There are 9 hidden switches. A switch that is on adds its own fixed numbers to the row, and there is some noise. The rows also spread widely along 12 directions, which tell nothing about the answers.
Known rows, each followed by its switches (1 for on, 0 for off):
[-19  61  47  -4   2  15  34  16   1 -43  34 -13  -5  22  13 -28 -19  14
 -13  -8  -1  30  11] : 0 1 1 1 0 1 0 1 0
[ -9 -20 -23  13  13 -20   9   0 -30 -12 -11  10  12  16  -8  18  -2   4
  20  15   9   2 -19] : 0 0 0 1 1 1 1 1 0
[-14 -18   6  43  -6 -12  27  33  32  64 -45  13 -12  11  -3 -12  12 -42
 -19 -45 -20 -35  54] : 1 1 1 0 0 1 0 1 1
[ 11   2 -31  22 -28  -4  15   5 -18  -8 -61 -17  30   2 -32  -3 -39 -10
   2  21  74  -5   4] : 1 0 1 0 0 1 0 1 1
[-41  15 -36   0  14 -59   6  10   8 -13 -45  -2  13  35  10   5 -55 -13
 -17  -2  74 -21  11] : 1 0 0 0 0 1 0 1 1
[  6 -28 -20   9  -4   2  29  -6 -16   5   0 -18  25  17 -17  40 -24 -10
 -13  44   9  15  -2] : 0 0 0 0 1 0 0 1 0
[-43  16 -20  31  53 -23  20   7 -14 -51  17  16  13  13 -13   9   5   5
  -2 -42  27  27 -53] : 1 1 0 1 0 0 0 1 0
[  7 -28  26  -1 -26  -5 -16   9   9 -16 -20   1  26 -25  25 -19  18   2
 -16 -17  11 -11 -19] : 0 1 0 0 1 1 0 1 1
[-17 -18  27 -11  -8 -26   7   9 -52 -16 -54 -15   1  11  -2  -1  12 -23
 -11 -10  30   4  27] : 0 0 1 0 0 1 1 0 0
[ -2   7  25 -14 -38  -6 -27   0  15  25  -3 -12  -8  -6  11 -17 -11  11
 -19  25 -21  16   6] : 1 1 0 0 0 1 1 0 1
[  9 -10  -4   1  -2  11  30  -1 -23 -33 -10   6  23   1   5   9  11   4
   9 -13  33   3  11] : 0 0 0 1 1 1 0 1 1
[  2  19 -16  39  -4  -8 -28  -8  52  18   5  16   5  -6  19   6 -11  32
  -6  13  -3  -5  -8] : 1 1 1 1 0 0 0 1 1
[-33 -51  21  -4 -15 -26  51  12   1  12 -45 -24  24  -7   0  13  14 -57
 -11 -23 -11 -31 -11] : 0 1 1 1 1 1 0 0 1
[ -4 -19  -3 -19  -9  -2 -10 -22 -27  22  15   0 -16  22  23  22  20  20
  -5  47 -31  20  33] : 1 1 1 0 0 1 1 1 1
[ -9 -27  -3   4  16 -38  52  14  -6 -13 -12   1  30   5  14   2   2 -32
  16 -15 -48 -44 -51] : 1 0 1 1 1 1 1 1 1
[  3   7  -2 -27  -4  13  18 -16  32 -17  61  -9  17   4  38   5  -9  22
  -7   8 -37   5 -21] : 1 0 0 0 1 1 1 1 1
[ 43  12  32 -40 -49  25  25  -8 -38 -52 -17 -20  61 -31 -11   5 -13  26
 -11  46  13  29  -7] : 1 1 1 0 1 0 0 1 1
[ 17 -25 -16  65 -14  21  -1   5 -11  -8 -17  -5  10   1 -11  -4  12   6
   3   7  19   6 -15] : 0 1 1 1 0 1 0 1 0
[  8  14  -1  35  -3  23  67  15 -24  -7  10 -39  10  36 -37  15 -64 -34
 -30  17  13  48  14] : 1 0 0 0 0 0 0 0 1
[-41  13  11  -2 -15 -41 -14  -4  57  -3 -17 -24  15 -12  37 -16 -23   3
 -14  -8   3 -31 -32] : 0 1 1 1 0 1 1 0 1
[-33  -5  34  19   9 -12 -19  17 -56  -9  16  13 -43  26   6 -16  10 -10
 -10   2  -4  60 -18] : 1 1 0 1 0 1 1 1 1
[ 14   5  23 -40 -22  16 -17 -14   2  35  12  23  -9 -26  -4   3  51  22
   8  15 -47  14  12] : 1 0 0 0 0 1 0 0 1
[-27  59  38 -25 -18 -26  -4   8  33  47  -2   0 -22   9  -3 -11 -42   3
   3  55 -33   5   4] : 0 0 1 1 0 1 0 0 1
[-11  18  11 -19   4  12  14  -8  -9 -72  63 -23   6  17  39 -14  -4  19
 -11   9   6  28 -53] : 1 0 0 1 0 1 0 1 0
[  4  22  16  32 -12  10  30  24  23  37   5  -2 -37  20 -19 -29 -23 -44
  22  -2 -11   0  -7] : 1 0 1 1 1 1 0 0 1

New rows, each followed by its switches (1 for on, 0 for off):
[-12 -60 -15 -26 -22  14  -5 -30  -9  18  -2 -14  -6 -15  10  23  59 -18
  -6  -5  14   0  -2] : 1 0 0 0 0 1 0 0 1
[-20 -47  23 -25 -24  -3 -27 -10  -7  36  14  -3 -48  10  38   0  64 -16
 -10   8 -32   1  14] : 1 1 0 1 0 1 0 0 0
[  8  20  11   9  -4   0  -1   0  -6  26 -11  22 -22  10  -3 -10  10  14
  20   1 -16   7  37] : 0 0 0 1 0 1 1 0 1
[-12 -17  -5   0  10   0  17  -5 -20 -10   0  13   9  -9 -23  28  34  -4
   6 -18   2  23 -15] : 1 1 0 1 1 0 0 0 0
[-20  -3 -10  41  -3  21  47   4  14 -26  41 -51   1  17  -5 -18 -40 -40
 -11 -20   7  24 -70] : 1 0 0 1 0 1 1 0 1
[ -4 -11 -26 -22  12   1  27 -21 -20 -34  22   4   5  17  31   9  25  11
  18   0   6 -10  -9] : 1 0 0 1 0 1 0 1 1
[ -7 -69 -19  16 -14   1  -8 -13   5  24 -14  10   9 -17  12  30  57  -6
  -2 -31 -13  -4   1] : 1 1 0 1 1 1 1 0 1
[-23 -68 -35  25  -1 -43  -9   3   7  17 -51  -8  28   6  19  35  14 -18
 -28   2  18 -38  -6] : 1 0 1 0 0 1 0 1 0
[ 21  24  36 -43 -13  27  16 -19 -10  13  30   6  13 -16  -6  17  29  36
   8  40 -70  26  15] : 0 0 1 0 0 1 0 0 1
[ 24  16  31  12 -24  10   1  14  -6 -19  14 -18 -14   4   3 -56 -28 -12
  10  15  -1   7 -34] : 0 1 0 0 1 0 1 1 0
[ -3   3 -21 -34  -9 -18  26  -9  18  23 -34  12  44 -13  -7  32  16  20
   1  14 -21 -34  30] : 1 0 1 0 0 1 0 1 0
[ -6 -65 -12 -57 -39 -50 -24 -27 -33  26 -72  -8  18  -7  24  33  45   7
  -5  46 -11 -43  39] : 1 1 1 0 0 1 1 0 0
[  4 -54  -5   8  -4 -34 -17  -4 -43 -11 -49  -1  17  27  43  37  10   7
 -28  32  28 -10  43] : 0 0 1 0 0 1 0 1 1
[ 18  -5  -7  12 -16  12  57  12  16  -7 -13 -18  46   4  -5  13 -25 -14
 -16  -2   0 -12  11] : 1 0 1 0 1 1 0 1 1
[-25 -21   7 -19 -12  -2 -22 -21  15  20   5   0  15 -36 -13  31  27   4
 -19  -9  -7  34 -25] : 1 1 0 0 1 0 1 0 1
[-20 -18 -11   6  23 -34 -12  -3  14 -21  -1   4  17   4  29  17  24   7
 -15 -22  -2 -16 -27] : 1 0 1 0 0 1 0 0 0
[ -2   6  48 -41 -16   4   7  -5 -16  43  -4  20 -16 -17 -16   2  43   1
  19   7 -61  16  30] : 0 1 1 0 1 1 1 0 1
[-10  25   3   5  15 -15  58  23 -25 -60 -19 -15  39  32 -10   3 -62 -11
 -18 -10  58  15   9] : 0 0 0 0 1 1 0 1 1
[  8  -1   1  34   0   0  15   9   5  -1   4  -5   1  21  18  15 -10   0
 -19  14 -10   3  11] : 1 0 1 1 0 0 0 1 0
[-11 -19  37   9 -14 -21 -45   7   8 -16   7   1 -11  14  82  -8  18  18
 -40  10 -10   1   3] : 1 1 1 1 0 1 0 1 1
[ 15  -4  -4  32  12 -10 -44  -3 -20 -18   4  28  32 -17  -4  14   5  55
  -2  25 -17  37 -47] : 0 0 0 0 0 1 1 1 1
[-19  35   1 -72 -28   2  37 -26  22 -36  18 -37  36  -4  23  -2 -23  20
  -8  26  12 -11  -3] : 1 1 1 0 0 1 0 1 1
[ -8  40  47 -58  10 -31  16  12 -21 -12  10  18  -7  32  35   6  -5  21
 -22  13 -38  15  58] : 1 0 0 0 0 1 0 0 1
[-38  30  -6  31   4 -29  13  16  15 -60 -21 -23  24   5   5 -42 -54  -6
  -9 -38  70  -1 -50] : 0 1 0 1 0 1 1 1 1
[ -2  23   9 -44  -7 -40  46   0  22 -19  -8 -16  48  22  40  26 -54  11
 -30  41 -23 -28  31] : 1 1 1 0 1 0 0 1 1
[-25 -52  -9  10   4 -22  17   1 -29  14 -27   0 -11  31  27  30  25 -30
 -15   2  14 -10  31] : 1 0 1 1 0 1 0 1 1
[  2 -20  -4 -55 -16  23  33 -31   7  28  17  17  19 -36  -7  31  66   6
  36  14 -54 -14 -13] : 1 0 1 1 1 1 0 1 1
[-23  41   6 -10  21 -31  -7   3   4  -7  -8  20 -23  37  35 -10 -17  14
   1   1  34  -9  48] : 0 0 1 0 0 1 0 1 1
[ 32 -15  41  -2 -66  25  41  20  -8  17 -42 -38  -5  -3   1 -44   3 -45
 -12  -6  -2 -20  40] : 1 1 1 0 0 1 0 0 1
[-28 -22  19  -1   6  17  64  17 -21  44   4  21  -5  11 -32  33  36 -30
 -10 -28 -47  33  47] : 1 1 0 1 1 1 0 1 1
[-19  -3  18   3   0 -31  -7  11  23 -47 -14 -17  43   3  58  12 -29  11
 -69 -23  42   1   1] : 1 0 0 0 0 0 0 1 1
[-10  -7  31 -23 -44  -7  -4  -5  33  11 -22 -37  -8 -21  25 -36  14 -28
 -17 -25   4 -29   3] : 1 1 1 0 0 0 1 0 0
[ -5   0   3   2   0 -40  29   2  -2 -22 -53 -10  41 -13   4   6 -12 -11
   5  -1  11 -39 -28] : 0 0 1 1 0 0 0 0 1
[-59  48  11 -30   5 -50   0   0  38  -1  -4 -16  21   8   4  22 -49  16
 -18  40  -2   3 -23] : 0 0 1 1 0 1 0 0 0
[-37  23  22 -38 -13  -8 -11  -4 -43 -40  26 -16 -35  23   1 -26 -25 -13
  10  39  59  52 -47] : 1 1 0 1 1 1 0 1 1
[ -1  -2   8 -18 -19  25  10 -17 -21 -15  22 -20   4   4   3  -5   9  21
  -6  18  -1  29  11] : 0 1 0 0 0 1 1 1 0
[-27  14  31 -22  -2  -4  40   2 -57  13  11  -6   6  14 -39  22  -6   6
   4  61 -65  50  -4] : 0 1 1 1 0 1 1 1 0
[-40  30  22   4  16 -29   9  25  43   7  42   0  -6  24  27  -9 -29  -2
 -26   7 -50   6 -39] : 1 0 0 1 0 1 0 1 0
[-48 -36 -37 -47  -3  -3  11 -52  -4 -55  18 -32  32  -4  42  44  31  13
 -12   4  55   2 -27] : 1 1 1 1 0 1 0 1 1
[-16  19 -12 -13   3 -12  44  -5  36 -23  -4 -27  40  -4  -2  -2 -17  -3
   2 -12   2 -34 -22] : 0 0 1 0 0 1 0 0 0
[-39 -16  39 -16   2   8  -3   1 -25  47  18  12 -78  26  16 -11  62 -37
  11  -5 -15  15  38] : 0 0 1 1 0 1 0 1 0
[-23   1 -35   1  13  11  58  -9 -18  53   8  -4 -15  35 -48  26 -13 -20
  18  22 -22  14  41] : 0 0 0 0 0 1 1 1 0
[-23 -22  14 -20 -18 -27  11  -1  -2   3   0 -36 -11  35  53  -5 -25 -28
 -30  25  -4 -13  13] : 1 0 1 0 0 1 1 1 1
[  5  18  25 -23 -32  38  19 -16 -10 -18  30 -38  -4   4   1 -15 -25  -6
   2  29  23  34  -2] : 0 0 1 0 1 1 1 1 1
[-17  46  34 -37  -5 -46 -37   8 -45 -37 -16  12  10  -1 -11  -5 -23  42
  -4  49   4  48 -33] : 1 0 0 1 0 1 1 0 0
[ -4 -19 -16  19  27   9  -9 -16  -5 -36  21  11  20   2  24  27  41  32
  -8 -20  14  10  -6] : 0 0 1 0 0 1 0 1 0
[ 19  11  44   5  -4 -19  14  15  14  11 -19  16  17   7  30  23  -8  11
 -21  15 -41  -8  48] : 0 0 1 1 1 0 0 0 1
[ -5  50  30  -2 -16  30  27   5  19 -36  35 -26   6   7   1 -23 -22  22
 -14  -5   5  33   5] : 0 1 0 1 0 1 0 0 0
[  3 -55 -12  22  18 -51 -33  -4 -84 -29 -18  14  32  34  21  64  -3  38
 -33  89 -18  41 -18] : 1 1 1 0 0 1 0 1 1
[ 14   3   8 -49 -21 -15  -4 -15 -15 -30 -15  -5 -24  16  49 -41   6 -12
  39  18  53 -49  12] : 0 0 1 0 1 1 0 1 1
[ -1  35   2   6  19 -10  12  -4  43 -18   9  10  54 -17   6  38 -10  43
 -32 -15 -24  12  -3] : 1 0 1 0 0 0 0 0 1
[  8 -12  15  34   6   0 -10  15 -62 -45  -4  -2 -12  34  11  -1 -13  -7
 -16   0  52  50  11] : 1 0 1 0 1 1 1 1 1
[ 22 -19 -19  36 -11 -21 -13   4   6  -6 -45   3  32 -14  -5   2  -4   7
 -12  -5  19 -16 -17] : 1 1 0 0 0 0 0 0 1
[-20  35  16  15  20   6   8  -1  45 -13  56  13   9   2  21  17 -10  23
 -16  -8 -28  31 -23] : 1 1 1 1 1 0 0 1 1
[  9   5  23  48 -10 -14 -11  20   9  16 -34   9  28  -8 -21  29 -19  17
 -25  24 -11  24  10] : 0 1 1 1 1 0 0 0 0
[ 14 -28  -3 -10 -15   6   7 -13   1 -23  -2   2  35  -9  28  21  26  20
 -13   0   1  -5  10] : 1 1 1 0 1 1 0 1 1
[ -1 -16  17 -33 -44  16 -22 -14   5  36  49 -29 -68  30  41 -43   9 -22
   3  59 -21  -2  -6] : 1 1 0 0 0 1 0 1 0
[ 10 -46   8  17 -19 -14 -26   5 -14  -4 -43   0  36 -18   6  36  18   1
 -35  12  23  10  -6] : 1 0 1 0 1 0 0 1 0
[  7 -20  11  24   1  -8  -4  -3   7 -26   9  -2   4  18  47  11   8  11
  -8   4  -2  -4   2] : 0 1 1 1 1 1 0 0 1
[-18   0 -10  -7  14   6  25 -14  -5 -19  25   0  -4  19  24  13  19   1
   5  -5   4   4  -2] : 1 0 1 1 0 1 0 1 1
[-22   4  -8  11   2  11 -15  -7  63  57  49  13 -33 -14  -6  -6  36  -4
  18  -9 -59  -2 -52] : 1 0 0 1 0 1 0 0 0
[-73  39  -4 -54  15  -3  83  -8  19   8  31 -22   2  26 -15  11 -16 -16
   1  -8 -12   2  19] : 0 1 0 1 0 1 0 1 0
[ 13  -4  36  46 -16 -11 -44  19  -6  -6 -33  14  26 -17  11  -6   0  36
 -33   2  -9  24   3] : 0 1 1 0 0 1 1 1 1
[ -5 -33  42  -5 -32   1 -86   1 -24  10  19   3 -68  12  52 -41  50   0
 -17  18  18  28  -6] : 1 1 0 0 0 1 0 1 0
[ 17   3 -13  -7 -19  -6  16  -4  -5 -42 -19 -19  44  -3   5   0 -21  22
 -13  10  25  -4  -9] : 1 1 0 0 0 1 0 0 1
[  0   2  -8 -17  18   6  17 -12 -14  -1  40  13   2  20  -8  36   4  13
   5  23 -27  34  -5] : 1 0 0 0 1 1 0 0 1
[-25   6  17  27  19 -41  31  25 -16 -16 -11  -3  24  46  23  26 -46   7
 -38  32 -26  14  21] : 0 1 1 1 0 1 0 1 1
[-36   6  25 -26 -15 -18   8  -6  24  17  -3 -10  15 -13  22   6   1   3
 -11  10 -27  -6  -6] : 0 0 1 1 0 1 1 1 1
[-23  12  -4  31  17  10  25   4 -10 -57  16 -13  34  -3 -12  -1 -17   4
  -9 -23  39  35 -61] : 0 0 0 1 0 1 0 1 1
[-26 -22  41  30 -26 -12 -30  16  26  12 -15 -19  16 -18  12  10   8   1
 -47   8 -20  22 -26] : 0 1 1 1 0 1 0 0 0
[ 18 -21 -26   1 -17  15   2 -28 -12 -19  -8  -5   3 -25 -17 -14  33  -1
  52  -9  27 -16 -44] : 0 1 0 1 1 0 1 0 0
[-16  15  -4   4  22  10   7  -7  26   7  58   7  -6  18  15  17  10  19
  -9  11 -44  20 -13] : 1 0 1 0 0 1 0 1 0
[ -7 -28  40 -16 -21 -17 -10   8 -20 -10 -37   2  -7 -10  19 -12  47 -15
   5 -13  11 -17   3] : 0 1 1 1 1 1 0 0 0
[ -7  -5  15  49  -3  21  14  22  48  38  47   9  -3   5   3   4  -5  -7
 -24  -5 -63  28 -23] : 1 1 0 1 1 1 0 1 1
[-11 -14  -5   4 -20  48  36 -22  36   0  27 -30   3   2  33   9  23  -6
 -13 -24  19  -5  35] : 0 0 1 1 0 1 0 1 1
[ -7 -39  -7  12  14  -6   7   1  21 -22 -12  14  37 -14  32  12  45   8
 -15 -73   8 -26  11] : 0 0 0 0 1 1 1 1 0
[-11   3  -5 -18  27 -32  29   4 -28 -38  -3  24  16  24  30   9  13  14
   4 -10  -8 -14   4] : 1 0 0 1 0 1 0 1 1
